The rows of a group lie close to one hidden flat surface of 9 dimensions, which may be shifted away from zero. Surfaces can cross.
Known rows, each followed by its group:
[-12   7  24  -8 -17   0 -10   0 -12   0  21  12  17  -4  16  -3 -16  -6
  16] | C
[ -9 -14  17  -2   7 -14  12  12  10  15  26  11 -11 -13   4 -16  -3 -17
 -11] | C
[ -8 -12  -7   8  22   8   4   5   2   5 -43   3   1   3 -49   7  -1   0
  21] | F
[-11   1  13  30   3 -23  26  -9 -12 -33   1   6  24  -7   5  13 -13 -11
   5] | C
[ -5 -12 -58  17  29   3  -6  -9  -6   7  10 -14  18   6 -14 -16   4   0
  -4] | Z
[-16 -30  -6  12   8  12  15  -8  -3  -2 -22 -15  17  -5  10  -2  18  14
   9] | Z
[ 11  -3  -7 -14  14  -6 -10  17  23  14  22  10 -25  -4 -18 -13  -3  -9
  -7] | L
[-14  -1   9   5  -3   3  -7  -7 -13  19   8  -3   9   6  -5 -18  -8 -19
  -9] | M
[ -3   7  10 -21  22  -8  12 -10 -18   2 -12  -4 -13 -19   8  10   1  -6
   6] | M
[ 23  21  15 -26 -27   3 -33  -3  -5 -24  -7  16   3  14 -26  28 -24 -12
  24] | F
[ 23  30 -13 -15  30  -5   8  16   7   9  20  -4 -32 -26  38 -34  20   8
 -11] | L
[ 12  19 -33  17  10  -5 -29  12  10  -6  29  14  11  15 -23 -15 -18  -2
   2] | M
[  8   0   1  -6   6   1   2  11   9  -8   6  10  -2 -10  10  -9   6   7
  12] | C
[-14 -28  11   1  25  -7  21  -7 -11   7 -15  -7   0 -19 -20 -22   0 -31
   4] | F
[-18 -51   9   4 -13  31 -17   6  23   1 -32   9  26  20 -58  11  -6   6
  40] | M
[ 20  47  15 -13  -8   4 -26   2  -7 -14 -13  11  -5  10 -13  23 -20   3
  24] | C
[-23 -35  12  38 -11   2   5  11  29  -2  20  18  32  10 -11  -4 -11   8
  16] | M
[  0   6  24 -20  -9  11 -18  -9  -9  -8 -17   6  11   6 -16  26 -16  -2
  30] | M
[-29  -1  24   6  -1  -6  10  -7 -22  -2   1   9  19  -4   3  17 -17  -9
  19] | L
[-10   1  13  -7   2   0  10 -10 -12 -16  -9  -2  11  -7  15  21  -1   8
  19] | M
[ -7  10  -9  11   5  -1   7 -16 -15  -1 -20 -13   2  11   1  28   0  11
  -3] | M
[ -4  10  35   2  -9  -4   7  12  -2   2  15  11   2 -13  28 -23  -4  -8
   5] | F
[-19 -43  -6  15   3   0  16  19  10   6   3  15  12 -10 -22 -21   2 -12
   8] | F
[ -3   4 -13 -22  -8  26 -30   5 -21  20   9  -5  15  -4  32 -37  13   6
  18] | C
[-13  11  44  17   4  12   7  18  28  33 -29   4 -26  12  -5   6  10  29
   1] | M
[ 12  17  -9  -6  22 -15  11   9   5  -6  21   2 -16 -19  24 -12   5   3
  -3] | L
[-13 -20  -7  -3  10   9  -7  -5  -6   3 -12   2  17   3 -30   0  -4 -10
  20] | M
[ 20  35  14  13 -11 -16   4  -3   3 -40   4   8   5   5  20  22 -10  11
   9] | C
[ 18  -3  -9 -30  17   9 -13  -1   9  10  -4 -10 -23  -8 -11 -10  11  -2
   0] | Z
[  9  14 -11   6  12   8 -10  21  11  10 -12   8  -7   2 -16 -21   7  13
   8] | F
[  6 -10 -44  17   4   6  -6  -9 -11  -2  -8 -14  17   8 -18 -16   5  -8
 -14] | F
[ 10  -4  -8 -23  22   0   1  -5  17   5  -1 -11 -26  -7   3  14  12  14
  -3] | Z
[ 14 -19 -26   4  -9   6  -3 -11  19   1 -13 -18 -10  16 -14  13  15  11
 -26] | Z
[  1  26  35   0   0 -17   8  -4 -12 -16   2   8  -2  -8   3  11 -20 -14
   4] | C
[  5 -25   8 -24 -10   0  -4  -9   9  -6  -7  -3  -4  -4 -15  19  -6  -9
   2] | M
[-23 -24   7   8  -9  13  -9   5  12  37  10   6   2  12 -18 -10  -4  -2
  -5] | L
[  8   8  -7  12  -3   1  -5  -6   2 -19 -20  -4   6  14 -20  21  -4   9
   5] | F
[-16  -2  -5   7   1  12   2 -15  -9 -12 -21  -9  22   9  14  27   1  28
  24] | Z
[ -9  -7  -9  -1   0   9   1   1   1   0 -10  -1   7   2   3  11   5  17
  13] | L
[ -6  12 -29  37  15  -6  -7   5   5   6  16   3  14  19 -20 -11 -10   2
  -7] | Z
[ -6 -25   8   7 -42   1   8 -12  -4 -13 -11   1  12  10  -8  27  -6  -4
 -12] | F
[-10 -14 -38  -7  20   8  -3 -23 -11 -12 -11 -19  21   4   0  33   2  20
  17] | Z
[ -6  -7  27   1  12  -4  13  10   5  15 -15   4 -17  -9 -15  -9   1  -8
  -1] | F
[-13   2   6  28  -9  -5   5   7  -6  17   9   3   6   5   0 -18  -3 -12
 -21] | F
[ 23   1 -26 -25  -5   1 -33   8  21   9  29   9 -17  11 -34  -3 -11 -15
 -15] | L
[-13  -7  16   6 -31   9   5   6  -4  29 -20   4 -10  10  -7   3   9   0
 -15] | F
[-13  18  25  -6   2   6  10  -5 -15  16 -24  -6 -13   0  20  14   8  12
   3] | L
[-15  -9 -30  21  23   7  10 -10   6   6 -26 -14   8  14 -16  25   6  29
   8] | Z
[ 13 -18  13  11 -35   5  -3   2  18 -11 -18   0   4  15 -21   5   3  -2
 -11] | Z
[-14   8   7   8  15  -5   8  -4 -25  -4  -8  -1  17 -11   4 -13  -6 -13
  15] | C
[-22 -21  -1  -4  14  21  20 -13 -23  11 -48 -24   2  -8  14   9  26  20
  16] | L
[-17   0  -7  22  30 -13  12   7 -11  24   8   2  -2  -3 -21 -25  -6 -24
 -10] | C
[ -9  27 -10  15  20 -25  18 -15 -20  -7  10  -3   3   1  12  21 -15  -3
 -12] | M
[ 13 -18   3 -24  -4   0   2   2   6 -18  10   4   2 -19  10  -5   4  -2
  16] | C
[-18 -20 -10  17  22   0   5  15  13  27   1   7  -2   4 -28  -9  -1   2
   1] | L
[-11   4  31  -1  -3 -11 -14  12  20  17  16  30 -13  14 -42  22 -29 -10
   7] | L
[-14   6  10  -8  12   1   4 -15 -14  11   0 -13   3  -6  24   8   1   6
   7] | Z
[ -1 -19  10 -27  -2   1  -6  13  13  20  20  10 -19 -10  -3 -16   2 -10
  -4] | C
[ -8 -21  11  15 -15   1   8 -10   7  -4 -24  -6   3  12 -16  23   2   6
  -3] | Z
[  4 -28  10 -14 -21  14  -7  14  35   0  13   8  -2   0  13   3  11  24
   8] | L

New rows, each followed by its group:
[ -3  -7 -28  41  -9  12   0   5  25  -7 -11  -4  16  27  -1  18  14  45
   1] | M
[ -2  15  35  -3  -1  16 -30  20  15  20  -1  20  -3  12 -25 -15 -12   2
  24] | M
[  3 -22  13 -13 -13   2   6   6  30  12   8  -1 -22   0  12  10  14  14
 -17] | L
[  2  23  27 -22   2  -3 -11  -1 -13  -1   4  11  -9  -5   2  10 -15 -11
  15] | L
[ -7  -4  16  19  -2 -14  15  14  18  29  -1  11 -25   7 -27  -4  -2 -10
 -32] | F
[ -6   1  32  -7   2  18   0   6  12  17 -33  -3 -15   3  -3  12  11  19
  15] | M
[ -3  -2  -9  28   3  -1  -5   7   9   2  -2   8  10  18 -32  -3 -13  -1
  -4] | Z
[ 15  12 -10 -11   4   5  -7  -8 -19 -14  -9  -9   5  -6  11  -9   4  -7
   9] | C
[-12  19 -11  14  -8   3 -10 -20 -23 -10 -13  -1  24  23 -17  33 -20   7
   9] | M
[-10 -26 -41  17   1   8 -11  -9   0 -22  -6   2  39  18 -39  14 -12   1
  19] | M
[ -7  -8  -4   7  -2   7   0   8   8  11  14   0   0   3  18 -10   6  13
  -2] | L
[  8 -22 -36   9 -17  10  -4   9   9  -1   0  -1  11   9  -3 -18  15   4
 -10] | F
[ -9 -19  31 -20 -50   7 -10 -17  -2  -1  12  -1   6   7  13  25  -8  -7
  -8] | L
[ -8  30  26  30  13 -21  20   0 -12  -2   0   4  -1  -2  12  -5  -9  -9
  -9] | C
[  8 -10 -21   1  15  20 -19  14   0   3 -15   1  12   0 -29 -31   3  -4
  26] | Z
[ -1  11  11  -6  -9  -8   6 -22 -16  -6  -4 -13   0  -1  24  20   2   0
 -10] | M
[ -7 -15  -3  -6  25  15  -5  11  15   5 -28   5  -1   2 -34   7   2  14
  33] | M
[ 15  -7 -20 -25   5  18 -11   7   8  -7  -7  -6  -7  -8  11  -6  17  22
  20] | L
[-16 -38  20  -5  13   0  10   6   8  -9  13  12  20 -22   3 -14  -4  -9
  31] | M
[ -8 -16  24   5  -5  -3   6  -2  16  17   1   1 -14   5  -9   3  -1  -4
 -18] | M
[ -6  22  15  -2   0  -6  -2 -11  -9  23  -7  -5 -20   9  -6   9  -9 -11
 -21] | M
[-22   6   2  16   3   9   4  -2 -13  24 -15  -5   5   7   6   0   6  14
   4] | L
[ -5   7  14  -9  17  -5   2 -26 -38   3 -15 -18   7 -11 -14 -14 -10 -39
  -3] | F
[ 12  11  23  -8 -16   9 -27  19  23 -19  25  23   8   4   8  -2 -15  11
  29] | M
[-15   5  22  28  11  -7  10  11   7  14  10  10  -1   2  -2 -20  -4  -3
  -6] | Z
[-18  17 -14   9  36   9  -3  -8 -21  32 -12 -16   0   1   5 -21   5   6
   1] | Z
[-14 -28  -6  -7  41   4   8  17  17  37 -17   2 -24 -10 -40 -19  11  -5
   6] | L
[ -4 -15  13  -5  -9  30 -25   4  12  13 -26  -1   7  14 -21  -7   4   8
  24] | M
[ -8  20   6  -8  21  -4   4 -12 -28   7 -19  -7  -2  -6  -4  12  -6  -7
   9] | M
[  5 -46 -12  -7 -11  12  -3   5  22 -29  14   3  27  -5   1   1   6   9
  22] | M
[-14   8  29 -10   0   0  20 -14 -18  14 -28 -10 -16  -7  19  17   8   1
  -3] | L
[ 12   4   5  -3  -3  13  -6  17  19  -7 -36   9  -7   8 -20  20   7  29
  24] | F
[  7 -47 -26 -21   6  15  -3  17  10  13 -15   0  -9 -12 -32 -27  19  -9
   7] | F
[  3 -10  -1  -7 -11   3  -6  -6  13 -42  19   7  25   0  20  30  -7  21
  29] | Z
[ 19 -14 -23 -45 -19   4 -18 -18  -9 -23   8  -7   3  -7  -2  12  -1 -16
   4] | L
[-10 -10 -22  11  49  -9  18   3   8  17 -18  -1 -17  -3 -37   1   3  -3
  -4] | M
[ 15  -4   8 -28  -8 -12  -8   2  17  -2  24  13 -21  -6 -15  15 -11 -14
  -9] | L
[ 22   8 -20  10  13 -14  -5  18  26  -2  21  12 -15   2 -22 -21  -5  -9
 -18] | F
[-8 17 24 -2 18 -5 -1  9 -2  5  5 10 -2 -7  3 -6 -9 -2 19] | M
[ -5  12 -14  24  16  14  13  18  14   6 -11  -6   1   1  43  -8  28  51
  10] | L
[  9   3 -20   6   6  -9   2  -4  -4  -5  17  -4   3  -5   3 -17   2 -15
 -18] | C
[ 35   0  -5 -26   8 -13  -8 -16  -1 -38  22  -8   6 -15   2  -7 -10 -29
  -1] | F
[  2  23  28  18 -19  -5  -5   3  13 -12  14  11   8  13  17  14 -14  14
   3] | Z
[ 17   0  17 -37 -12  22 -25   1  14  23 -12 -13 -30   4  -1 -12  15   1
  -7] | M
[ 18 -31  -5   7 -22  -1  -7   7  19 -15  25   5  13   0 -13 -30   0 -22
 -14] | Z
[ -6 -16   2  18  10 -13  17   0  -1  -1  11   0   4  -7  -4 -16  -1 -18
 -11] | F
[-11   7  -6   9  10   6  -8  -5 -27  20 -21  -5   6   4 -24 -19  -6 -23
  -3] | F
[ -6 -47   2 -16 -25  10  -9  -6  27  30   0  -7 -21  15 -28  11   7  -6
 -33] | L
[ 11   8 -22  37 -19   1  -6   5  21  -7   6  -2   7  25   2  -4   5  22
 -19] | Z
[ 13  43  29 -36   2  13 -18   1 -10  40 -12 -11 -47  -2  23 -14  12  -1
 -12] | L
[  5  10 -37  -4  17   5 -12 -13 -14 -24 -17  -2  20   7 -19  24  -5  11
  30] | M
[ 10  18  19 -21  -6  14 -25  -1  -6  -8  -8   3   8   0   0  -2  -8  -1
  30] | Z
[ 15 -23 -36   9   1  -9   0  12  20   9  16   3 -12   6 -35 -17   4 -14
 -35] | F
[  0  13 -17   4  13   6  -1  -2  -4  18 -12 -10  -9   5   6  -3  12  13
  -9] | L
[ -8  -2  16  29 -10  -6   4   5  30   6  14  12  -3  17  -9  12  -7  12
 -12] | M
[-11 -24  14   6 -12  -5  12  10  12   9  -7  13  -8   3 -26   7  -1 -10
  -9] | F
[  3   3 -27  20  -4   4 -16  -7  -3  -8   4   1  25  19 -22   1 -14  -2
   2] | Z
[-33 -24  -7  -6   4  13 -15 -13 -26  42 -13  -9   7  10 -46 -12 -11 -31
  -4] | L
[ 26  10 -16   9  21 -16  -3   5  24 -27  15  10  -2   0 -23  -1 -12  -2
  -2] | F
[ -7   0  17   6   4   2   1  12   1   3 -10  13   5  -3 -16  -6  -5  -4
  16] | F
[-12 -23 -15   7  22   3   7  15  10  -1   8  10  13  -8 -11  -9   2   7
  21] | L
[ -1 -21  22 -16  15  -1  -1   9  19  13   5   8 -17 -13 -24 -10  -2 -14
   4] | M
[ -5  -5  12  25   6 -14  20   4  12 -15  -1   7   9  -2  -7   8  -8   3
   0] | F
[-10   2  24  -9  -2  -8  -1  -6  -6 -11   6  11   8  -7 -10  19 -22 -12
  21] | M
[ 15   5  -8  -1  11  -3  11  -9 -16 -28 -12 -10  12 -17  17 -11   6  -6
   9] | C
[ -7 -40  18   2 -16  22  -5  10  33  -6 -21   7   9  11 -23  18   6  26
  27] | M
[-30 -36  35  -9 -11   4  23 -11  -4   5 -22  -1   3  -8  -4  27   2   0
  11] | L
[-14   8  13   8  11  11  -3  19  15  27   3   5  -8  -1  12 -18  11  22
   8] | L
[ -9  19   0   7  19  -1  10  -8 -18  12 -13 -12  -3  -1  16  -1   4   9
  -1] | M
[ -6 -18  19 -10   1   2 -13   2  10  20  -2   7  -9   4 -41  -5 -14 -21
  -2] | M
[-15 -12  17   2 -14  14 -12  -5  -7  -7  -4   4  31   7   2   7 -10   4
  28] | M
[ 23  19  11 -25   2  14 -16  12  -1   4  -8  -2 -15 -10  14 -25  14   2
  12] | F
[-18 -11   2   4  28 -13  14  -3  -3   0  -1   6   0 -13 -26   8 -12 -16
   8] | M
[-39 -28  34  31   1  10  28   4  12  19 -27  -1  11   7   0   7  11  20
  12] | M
[  6 -16 -11  -5  -7  11  -3  -6  14  -5 -11  -9   0   7  -4  13   9  16
  -1] | M
[ 14 -18 -33  27 -29   8  -1  -4  20 -13   6 -17  13  20  13  -2  16  17
 -30] | Z
[  8  21 -40  21  -5  -8 -14 -14 -15  -8  -1  -6  11  27 -30  10 -17 -10
 -19] | C
[-12  -9  16  -8  -9  12   7  -3   0   2 -27  -7  -2   2   9  26  13  22
  13] | L
[-13   9   4  -1   4  10 -12   2 -10  17 -13   2   5   5  -4   2  -2   6
  14] | L
[ 13 -15   7 -27 -24  -2   4  -9   9 -15  14  -5  -9 -13  30  15   9   4
 -11] | L
[ -8   1  -7   8  27 -21  25  -6  -1 -27   0   8   7 -11   0  29 -11   6
  17] | M
[-14 -15   3   8 -18  14  -7  -3  13  29 -14  -5  -6  26 -17  18   5  15
 -14] | L
